The groups are shells around one centre, one inside the other: the same stretched ball of 6 dimensions in 6 sizes.
In the rows, zero is written as 128.
Known rows, each followed by its group:
[100 122 101 115 143 131 144 142 176 107 127 188 113 126 133 140 162 126
 122] -> lozo
[ 87 164  93 157  77 124 106 133 121  91 121 146 124 118 158 117 123 142
 126] -> fafu
[100 170 125 187 118  68 154 119 112 142  91 148 116  60 119  98 176 154
 116] -> ziluk
[134 120  60 137 108  94 131 198 144 139 120 164 152 123 132 138 107 108
  83] -> zepu
[100 174 107 155 141 107 144 127 133 132 120 150 117  92 114  98 136 154
 118] -> pame
[114 144  85 163  90  78 131 175 123 145 117 158 141  95 130 127 129 118
  86] -> lozo
[112 125  93 169  68  84 102 153  89 121 111 165 162  79 144 114 157 110
  92] -> fafu
[114 136 103 152 129 103 128 129 114 122 110 164 143  83 123  99 161 134
 111] -> ziluk
[116  98  59  94 121 152 127 177 193  80 127 183 125 176 162 166 117 111
 124] -> ziluk
[106 136 124 159 140  93 149 109 127 118  92 169 122  73 124 104 198 145
 127] -> fafu
[107 174 108 171 134  85 152 130 123 142 103 143 119  79 114  96 144 156
 114] -> lozo
[134  92  79 118 147 107 151 170 169 121 105 186 138 123 131 144 158 112
 107] -> fafu
[107 148  81 136 124 153 115 113 137  59  97 137 123 142 164 107 118 164
 159] -> fafu
[110 105  85 120 117 145 110 130 142  69 110 174 139 133 160 127 154 126
 136] -> lozo
[108 134  86 129 119  95 153 187 175 148 135 181 119 119 122 153 133 110
  88] -> pame
[100 125  76 111 114 168 108 131 161  53 119 163 122 162 171 134 122 139
 150] -> pame
[ 74 152 121 159  88 136 107  82 115  57  99 155 113 104 170 108 179 157
 160] -> zepu
[122 131  92 128 162  99 172 164 180 141 111 174 114 116 114 137 147 132
 109] -> tunub
[109 144 106 137 161  95 187 148 190 136  99 170  91 114 119 141 162 147
 124] -> zepu
[114 121  76 104 154 142 158 157 205  90 111 171 102 164 147 155 128 139
 139] -> lozo
[111 131  60 101 125 158 113 169 171  92 145 167 132 163 147 138  89 123
 117] -> zepu
[ 91 145 111 157  93  75 150 166 150 152 126 181 114  88 126 146 167 113
  89] -> tunub
[ 97 127  87 128 108 138 137 138 178  68 100 163 101 155 172 154 144 142
 150] -> lozo
[117 145  81 114 171 132 159 154 185 118 122 161 110 140 121 128 115 146
 125] -> tunub
[ 81 181 124 182  94  94 131 107 109 114 103 144 111  77 138 100 163 158
 128] -> ziluk
[120  86  75 103 125 130 128 172 172 103 128 198 141 139 144 155 151  98
 106] -> ziluk
[111  99  66 115  85 116 122 200 171 114 137 193 138 145 154 172 129  87
  90] -> tunub
[115 103  65 116  94 132 105 175 148  95 131 179 149 142 157 146 123 102
 105] -> pame
[137 113  71 140 122  74 161 202 166 153 106 173 135 117 126 154 133 108
  84] -> zepu
[ 69 163 125 134 126 135 137 108 159 101 134 176  94 109 134 122 167 147
 136] -> zepu
[ 87 126 109 132 116 153 122  91 151  44  91 165 105 134 173 127 179 155
 172] -> ziluk
[ 74 172  97 123 115 154 120 131 164  93 150 162 101 139 143 127 114 144
 131] -> fafu
[114 153  84 132 159 143 148 119 166  79  91 137 105 145 147 114 120 174
 160] -> lozo
[ 91 143  97 108 152 163 133 117 176  76 128 170 104 145 143 124 139 150
 149] -> tunub
[ 77 129 105 114 114 171 116 101 169  41 116 175 100 152 175 139 164 146
 167] -> fafu
[124  96  50 103 103 138 115 195 174  94 130 180 144 165 159 163 105  99
 105] -> zepu
[ 98 170  82 115 164 172 148 113 191  61 105 134  84 172 154 121  99 185
 175] -> fafu
[ 88 167  86 125 119 141 134 149 173 102 137 156 101 146 143 135 105 145
 128] -> pame
[104 112 107 133 121 104 134 147 144 125 125 195 134  94 127 132 182 109
 101] -> tunub
[124  96  66 117 112 135 121 160 159  77 104 171 139 151 165 148 135 119
 128] -> lozo
[ 93 143 109 145 111  82 165 168 175 149 124 184 101 103 124 155 164 119
  97] -> zepu
[ 84 114 106 132  86 120 126 142 160  90 120 192 114 122 161 157 180 113
 123] -> pame
[102 122 124 168 101  61 153 144 130 146 100 187 125  63 125 134 211 114
  96] -> ziluk
[114 118  88 148 105  97 149 156 159 104  86 165 118 123 157 150 159 130
 125] -> tunub
[105 121  82 143  70  95 110 185 128 134 140 183 151 104 140 143 137  90
  76] -> pame
[122 126  73 129 132 133 135 143 157  82  94 151 125 144 155 128 125 147
 140] -> pame
[ 96 103  88 109 109 136 139 158 194  82 118 193 106 155 164 173 159 115
 131] -> ziluk
[115 143  92 158 107  78 130 170 115 158 128 167 149  78 113 113 138 113
  77] -> tunub

New rows, each followed by its group:
[122 108  83 155  81  91 110 162 108 115 106 170 161  96 148 126 155 106
  96] -> lozo
[ 81 145  79 109  99 166 110 147 175  71 146 169 108 165 165 148 108 130
 135] -> fafu
[101 101  78 119  83 150  88 143 134  64 126 181 148 140 172 138 144 109
 125] -> fafu
[111 147 103 184  88  72 129 138  97 129  90 148 140  71 137 106 161 136
 107] -> fafu
[120 122 108 142 158  95 165 133 156 124  91 174 119  95 121 122 183 139
 123] -> fafu
[104 115  81 124  93 104 136 191 174 129 136 191 126 131 142 168 140  96
  90] -> pame
[137  86  81 155  86  63 125 190 112 147 105 186 172  82 133 138 170  84
  70] -> zepu
[127 132  89 134 160 105 158 151 158 129 105 163 126 111 118 119 142 139
 115] -> lozo
[110 115  75  94 157 165 149 141 208  64 108 171  99 179 160 154 130 145
 158] -> fafu
[101 104  94 107 132 154 124 124 168  66 114 186 120 143 159 140 167 128
 145] -> ziluk
[110 125  72 135  90 141  95 141 122  72 113 155 147 135 166 120 120 130
 129] -> zepu
[119 107  89 126 140 138 130 120 148  70  89 166 131 130 155 121 163 143
 148] -> fafu
[ 85 150 137 166 119  97 143  98 125 111  99 170 110  72 132 108 204 148
 133] -> ziluk
[ 99 125  71 107 104 139 127 181 187 103 145 182 117 159 151 164 113 110
 109] -> tunub
[ 93 162 126 185  96  64 139 132 103 153 111 163 128  51 116 105 180 132
  95] -> ziluk
[ 98 157  86 118 137 133 134 161 167 128 153 170 119 129 119 127 108 128
 103] -> zepu
[100 109 123 171  77  69 129 134 109 123  96 189 139  63 143 131 219 108
 102] -> fafu
[ 92 133 109 151  85  89 120 159 124 142 140 189 139  81 126 131 168 101
  81] -> lozo
[103 145  81 150  80 119  95 151 107 105 130 155 150 109 148 112 118 123
 105] -> zepu
[104 169  88 119 173 147 156 131 182 104 121 147  97 143 125 115 107 167
 143] -> tunub
[ 98 160  81 113 147 165 125 129 167  82 133 152 112 152 141 115 100 155
 143] -> tunub
[129 126  77 159  95  62 142 199 131 164 115 169 150  91 122 138 134 102
  69] -> fafu
[112 118  69 124  94 135 102 163 139  91 128 168 147 138 156 134 117 114
 111] -> pame
[ 80 181 130 168 127 123 128  76 112  91 103 143 107  83 136  82 169 175
 152] -> zepu
[109  94  90 119 112 134 119 138 152  77 110 189 135 130 159 142 172 115
 129] -> pame
[ 99 147 106 181  71  87 107 129  84 116 105 153 147  71 145 102 161 129
 106] -> zepu
[ 70 197 108 129 149 169 141  93 176  69 123 138  73 148 146 110 115 188
 173] -> zepu
[115 117  99 128 142  97 150 163 158 145 128 193 133  97 112 134 166 109
  91] -> zepu
[121 102  77 143  76  71 127 209 137 157 132 193 156  99 131 156 146  77
  60] -> tunub
[ 92 118  87 130  83 148 105 127 146  51 106 167 123 146 183 142 150 132
 148] -> tunub
[115 144  76 154  96  95 133 173 137 126 111 151 133 117 142 132 115 127
 103] -> ziluk
[ 93 177 110 176 104  89 143 129 124 126 104 142 112  88 133 109 145 154
 120] -> lozo
[ 80 138 116 124 131 139 151 113 186  79 109 178  84 134 153 145 178 148
 154] -> ziluk
[103 137 118 154 139 108 153 104 144  95  81 161 108  97 141 115 189 157
 147] -> pame
[ 86 132  88 121  89 150  95 141 141  81 145 177 132 134 157 132 132 118
 120] -> tunub
[101 140 114 173  88  53 150 166 127 164 116 179 128  65 120 135 179 110
  79] -> tunub
[ 87 133  94 104 140 171 135 117 193  55 118 172  93 165 163 143 143 150
 163] -> lozo
[116 116  86 121 135 101 160 181 184 139 124 189 119 124 124 156 149 110
  96] -> pame
[119  99  97 160  80  73 120 161 108 130 103 184 159  77 141 131 185  97
  87] -> pame
[106 128  90 133 120 108 159 161 184 109 102 171 103 136 148 158 150 132
 125] -> pame
[ 91 116  97 150  59  98 123 160 146 100 111 182 122 117 168 162 170 107
 111] -> zepu
[ 96 123  90 146  71 126  99 136 121  76 111 166 138 121 171 131 151 122
 126] -> pame
[127 110  95 158 112  57 157 179 140 158  99 181 139  82 121 141 176 105
  83] -> lozo
[100 152 120 165 131  81 169 126 150 129  89 160 101  87 127 124 182 151
 126] -> pame
[ 84 145  89 101 139 186 120 110 182  47 128 163  98 169 164 130 124 157
 166] -> ziluk
[127 103  82 126 126  90 139 188 149 154 133 195 152 100 114 139 151  91
  73] -> zepu
[117 119 101 154 127 103 145 121 137  91  73 158 124 105 150 121 179 147
 142] -> tunub
[120 134  65 108 157 159 139 144 182  75 108 150 114 168 151 130 101 155
 149] -> ziluk
[ 70 144 120 136 101 136 129 112 159  79 121 179  97 120 158 139 178 139
 143] -> tunub
[127 106  85 127 149 110 168 153 185 100  81 170 111 137 147 150 161 137
 136] -> zepu
